All groups share one centre, and each spreads out both ways along 13 directions, with some noise.
In the rows, 128 means zero.
Some rows, each with its group after it:
[148 128 124 160 104  86  95 124 134 162 135 133 120  95 125 178  89  94
 108 128] : A
[128 140 126 153  90 113 103 153  91 130 156  98 142 108 152 154 105 147
 152 101] : R
[105 113 120 133  76  71 108 182  91 147 198 159 159 114 117 160 125 158
 180 138] : A
[119 112 127 123  95 111 116 173 112 121 171 134 137 135 113 127 150 190
 145 153] : R
[118 123  34 184 101  86  89 154  99 149 149 146 143 101 139 149 176 166
 121 144] : C
[101 155 108 112 159 130 114 167 112 143 139 158 121 144  97 159 131 187
 110 151] : C
[134 104 101 160 111  84 148 122  91 162 155 165 114 135  98 143 112 141
 145 124] : R
[135  98 162 112 107 130 110 170 131  94 172  84 150  86 156  64 105 171
 135 102] : R
[120 121 125 116 144 140 166 175  95 140 150 137 113 167  95  71  80 107
 163  92] : U
[167 127  77 127 160  98 108 135 121 153 158  63 204 141 148 161 172 151
 166 105] : A
[120 109 102 134 122 117 139 141 111 146 135 158 118 149 102 107 133 121
 155 106] : U
[150 112 131 185 113  96 101 202  93 124 214  87 128 102 144 131  56 178
 131 141] : R
[136 129 128 152 143 148 101 136 110 160 113 126 143 152 140 177 161 164
 112 110] : A
[122 132 129 117 106 109 140 214 189 142 158 151  90  90 146  92 120 173
 140 108] : R
[113 113 121 148 123 110 108 134  91 135 172 144 152 101 147 132  88 150
 131 123] : C
[102 150  62 147 149 151  82  90  41 132 133 151 132 121 135 175 160 215
 109 116] : U
[162  87 161 124 106 130 118 142 117 161 129 151  86 135  92 119 123 185
  95  87] : A
[132 138  90 119 141 136 145 124 103 148 141 143 137 102 137 107 107 113
 110 121] : U
[149 145  71 154 115 169  73 146  81 163 158 151  97  85 163 175 108  81
 133 106] : U
[121 112 134 133  61  89  93 102 140 115 176 130 148  41 171 146 103 122
 144 141] : R
[115 124  92 111 127 151  71 124  95 125 152 151 110 108 117 131 128 145
 139 104] : U
[154  74 147 138  39 103 153 194  97 159 204 182  75 118  77  99 110 193
 136 147] : A
[121 102 101 148 140 106  83 115 149 132 160 164 134 118 101 156 137 131
  98 194] : C
[159 136  86 128  98 147 123 148 101 154 153 151  69  89 139 126  84 105
 137  82] : U
[167  95  94 141 119 158 104 148  99 129 184 126 128 132 127 123 150 130
 129 158] : C
[139 142 121  92 124 139 123 185  56 190 136 110 199 137 103 126 142 177
  94  61] : C
[123 121  75 133 126 108 107 162  94 137 175 137 159 141  92 114 115  97
 135 159] : C
[117 122  52 131 144 151  67  81 132  87 117 130  96 113 133 117 197 176
 121 133] : U
[139 123 109 103  85  59  71 130 172 131 150 124 143  89  93 152 128  95
 137 138] : A
[108 177  44 129 137 183  92 153  83 138 136 163 112 102 149 162 131 102
 130 133] : U
[181 133 124 141 145 160 129 118  99 122 158 104  59 120 117 131  70 154
 115 113] : R
[ 80 193 150 119 113 155 148 223 116 121 113 142  75 133 159 169 128 195
 193  80] : C
[121 135 109 167 120  96  97 155  94 140 170 121 120 112 133 176  77 149
 144 116] : R
[148 116 127 163 133 140 100 169 130 150 141 120 114 135 142 151 108 126
 130 116] : C
[162 111 150 146 115  80 125 156 153 187 133 128 140 116 109 149 100 130
  97 113] : C
[ 98 165  62 125 131 133 118 145  90 107 127 148  88 124 117 140 145 187
 149 122] : U
[156 111  85 169 134 170  30 115  78 147 161 143  92 115 142 209 143 161
 112 124] : U
[150 142  89 101 109 154  91 204  84 154 184 145 133 112 112 146 127 153
 109 146] : A
[164 100 122 101 126 104 120 135 166 135 170 126 124 120 105 113 133 150
 128 147] : A
[157 138  98 111 141 136 100 177 121 125 148 111  65 124 106 114  94 152
 136  88] : A
[128 125 125 142 165 161 148 122 152 153 110 150 100 120 171 100 137 153
 118  77] : R
[116 126 175 107 135 109 143 136 127 183 112 161 176 146 104 166 129 140
  88 128] : U
[128 176 121  84 126  76 159 106 111 160  84  83 213 107 119 135 119 117
 114  73] : A
[123 160 115 151 134 150 176 158  87 142 143 120 122  98 181  98  74 138
 127  83] : A
[141 117  91 187 139 164  71 180  52 140 164 106 121 154 138 148 124 154
 150  98] : C
[107 119 159 114 118 146 126 154 130 148 146 165 133 136 131 140 142 153
 133 119] : U
[101 111 115 122 110 138  77 142 118 128 147 128 147  91 165 108 150 164
 133  75] : C
[ 96 127 109 128 170 132  95 174 129 140 129 165 130 174  84 143 155 174
 103 161] : C
[125 148 133 104 130 146 119 149 112 108 146 112 126 114 129 127 110 144
 141 133] : R
[157 115 115 144 122 131 145 136  79 165 156 131 146 139 127 151 127 140
 123 125] : C
[121 143 112 141 140 140 132 134  68 156 136 127 131 126 138 131 122 218
 120  66] : C
[147 136  78 119 142 117 106 189 130 165 124 145  79 141  86 140 140 177
 129  88] : R
[175 127 141 140 117 120 146 155 116 195 161 146 138 100 144 171 112 135
  99 140] : R
[151 125 117 115 132 140  99 140 147 156 112 133 109 128 114 138 153 139
 116  96] : R
[148  99 107 109 125 131 101  95 153 108 123 135  89 117 106  96 156 165
 114 122] : A
[155 101 104 115 143 124  99 160 113 152 181 123 152 119 125 110 122 136
 140  97] : A
[112 163 100 166 117 139 196 186 105 163 118 135 135 121 180 105 121  91
 157  85] : U
[ 63 144 153  91  99 108 133 156 116 119 144 166 132 107 120 101 109 180
 158  93] : A
[147 132 133 121 141 128 122 144 103 113 180 105 134 112 128 118  59 129
 118 150] : R
[ 97 163 106 120 141 119 108 149 155 111 110 124 127 107 143 124 129 115
 134 133] : U

New rows. What belongs after each?
[111 154 107 121 136 146 150 153  94 149 131 152 124 123 140 124 109 139
 135  95] : U
[ 91 141 106  92 147  95  72 101 182  81 127 108 137  84 146 114 126 128
 177  77] : A
[142 131 101 169 129 107 134 122 112 161 118 110 148 131 144 148 142 113
 132  98] : A
[107 158 126 110 129  96 164 144 112 152 119 143 154 130 107 122 131 165
 111 120] : U
[ 81 183 101  96 129 127 162 164 100 129 110 146 128 122 122 113 132 172
 142  96] : U
[167 129 140  94  96 129 128 122  91 132 176 120  94 110 103 137  90 144
 160 114] : C
[152 112  98  98 124 106  73 167 162 119 178 128  77 118  84 123 113 138
 154 137] : A
[133 192  94 117  62 105 176 205 102 198 135 173 134  98 128 177 117  87
 139 119] : U
[150 138 121 114 137  43 148 136 141 141 117 109 128 149  38 132  95 173
  90 142] : U
[148  85 102 146 142 159 102 159 124 144 185 136 136 112 160  90 146 136
 142 101] : A
[142 110 105 142 191 153 117 151 107 143 159 123 150 164 132 135 134 149
 131 136] : A
[210 137 123 103 104  47 129 180 170 176 177  67 169 108  99 169 120 111
 145 135] : A
[146 158 105 126 137 117  83 150 105 142 170  86 158  88 164 192 124 172
 147 114] : A
[115 113 104 156 126  88 137 159 131 157 122 135 158 173 116 141 166 104
 175 107] : A
[178 158  98 158 114  68 116 145 127 162 118 102  87 112  91 188  94 168
 102 120] : U
[126 129  57 169 107 158  88 250  98 145 162 118 139 142 147 113 175 128
 143 139] : C
[134 129 130 145 121 123 110 183 170 132 142  95 130 116 158 132 142 115
 152 123] : U
[111 107 137 137 142 125 123  77 173 115  79 152  98 147 115 113 165 144
 111 133] : A
[ 81 148 127 138 185 104 132 166 153 150  99 154 112 119 125 100  92 217
  76  83] : C
[108 167  58 139  98 118 124 113  78 130 103 126 156  98 134 126 159 116
 120 105] : A
[ 26 157 119 127  70 127 101 158  87 125 113 193 107  87 134 113  99 120
 146  74] : A
[141 132  43 145 118 104 137  82  75 153 143 155 160  99 111 117 142 115
 100 124] : U
[133 143 112 126 169 132 131 150 132 159 136 158 124 108 132 133  86 124
 105 115] : R
[100 132 165 131 148 106 116 109 153 131 115 128 136 118 152 150 108 188
 111 106] : U
[ 87 165  94 125 118 121 108 194  91 137 151 153 128 120 113 139  76 103
 154 114] : A
[121  78 122 117 111 120 129 198 157 132 192 155 107 118 129  64 116 118
 179 118] : A
[179 119 112 110 119 114 178 224 107 158 223 122 141 134 113 115 127 181
 165 157] : A
[123 142 108 131 111 114 121 118 156 134  95 154  77 117 114 140 171 162
 117 123] : U
[110 139 118  73 218 215  99 147 145 107 114 127 127 172 130 109 188 187
 126 111] : A
[141 126 104 161 149  95 123 149 110 137 127  86 133 153 114 126 111 164
 138  96] : U
[136 176 181  78 181 164 205 148  88 179 111 132 152 147 122 131  67 149
 101  83] : C
[ 86 120 169 173 135 116  65 168 186 109 143 148  51 104 168 172  78 168
 151 126] : C
[121 141 152 121 145 185 125 134 117  96 130 114 116 140 154 141 141 136
 143 162] : R
[105 102  69 195 109 116  59 205 135 123 173 153 104 126 147 135 183 178
 143 168] : C
[179 103 156 156 129 106  69 140 154 166 148 100 142 109 143 191 125 154
  95 132] : U
[144 158 107 145 154 131 114  67 148 147  85 117  91  87 165 156 118 127
 104  70] : C
[128 142 125 157 115 182 129 210  76 166 147 120 104 123 173 146 121 179
 144  58] : A
[174 104 145 131 108 139 123 157 161 132 151 129  65 141 118 144 134 120
 156 144] : C
[116 157  76 140 150 122 141 125  94 105 145 107 146 102 148 117 136 223
 107 144] : U
[139 141  74 159 153  99 142 162  84 137 115  98 119 172  84 120 103 150
 143 100] : U
[157 106  98 154  92 139  81 167 105 167 177 131 134 112 145 153 123  91
 156 109] : U
[103 144 124  79 147 132  81 133 107 112 138 129 163 126  99 143 143 212
 105 119] : U
[155 104 100 107 125 122 121 169 118 145 174 115 139 117 114  87 120 148
 152 101] : A
[142 135  98 137 120 121 122 150 102 130 137 110 116 138 120 136 126 104
 145 123] : R
[119 157 116 147 110 135 134 167 109 178 120 159 114 143 142 204 168 150
 151 116] : R
[117 151  97  87  90 131 153 132 116 131 153 165 121  62 140 111 142 164
 114 140] : U
[124 108 130 150 142  97 127 127 167 157 151 168 117  85 154 113  91 135
 113 115] : R
[164 127 126 130 102 128 112 155 143 146 167 129 122  90 144 155 163 189
  97 166] : U
[185  95  85 131 101 139  70 127  92 128 181 120 113 135  97 160 161 125
 142 154] : C
[190 100  81 137 122 158  46 123  69 150 177 111 115 104 122 155 136 167
 102  93] : U
[171 136  16 114 124 167 137 176  98 153 175 147 125 100 135  91 174 157
 104 146] : R
[107 111 139  89 163 108  79 120 119 149 156 160 170 121  82 136 110 173
  78 149] : C
[117 123 127 163 110 128  83 175 132 137 132 144  78 123 140 152 111 123
 155  89] : A
[173 130  71 140 112 131 103 207 107 183 148 114 133 124 129 137 159 155
 122  90] : R
[152 105 115 159 152 140  95 153 132 147 166 134 111 147 136 168 144 162
 136 152] : A
[132 173 126 154 114 105 166 143 132 150 135 133 101  71 186 149  76 114
 140  91] : C
[139 136  87 175  21 106 145 121  72 176  90 151 120  84 127 133 159 109
  89  91] : A
[116 145  75 114 115  97 152  88  80 163 127 161 184  99 110 122 140 148
  90 121] : U
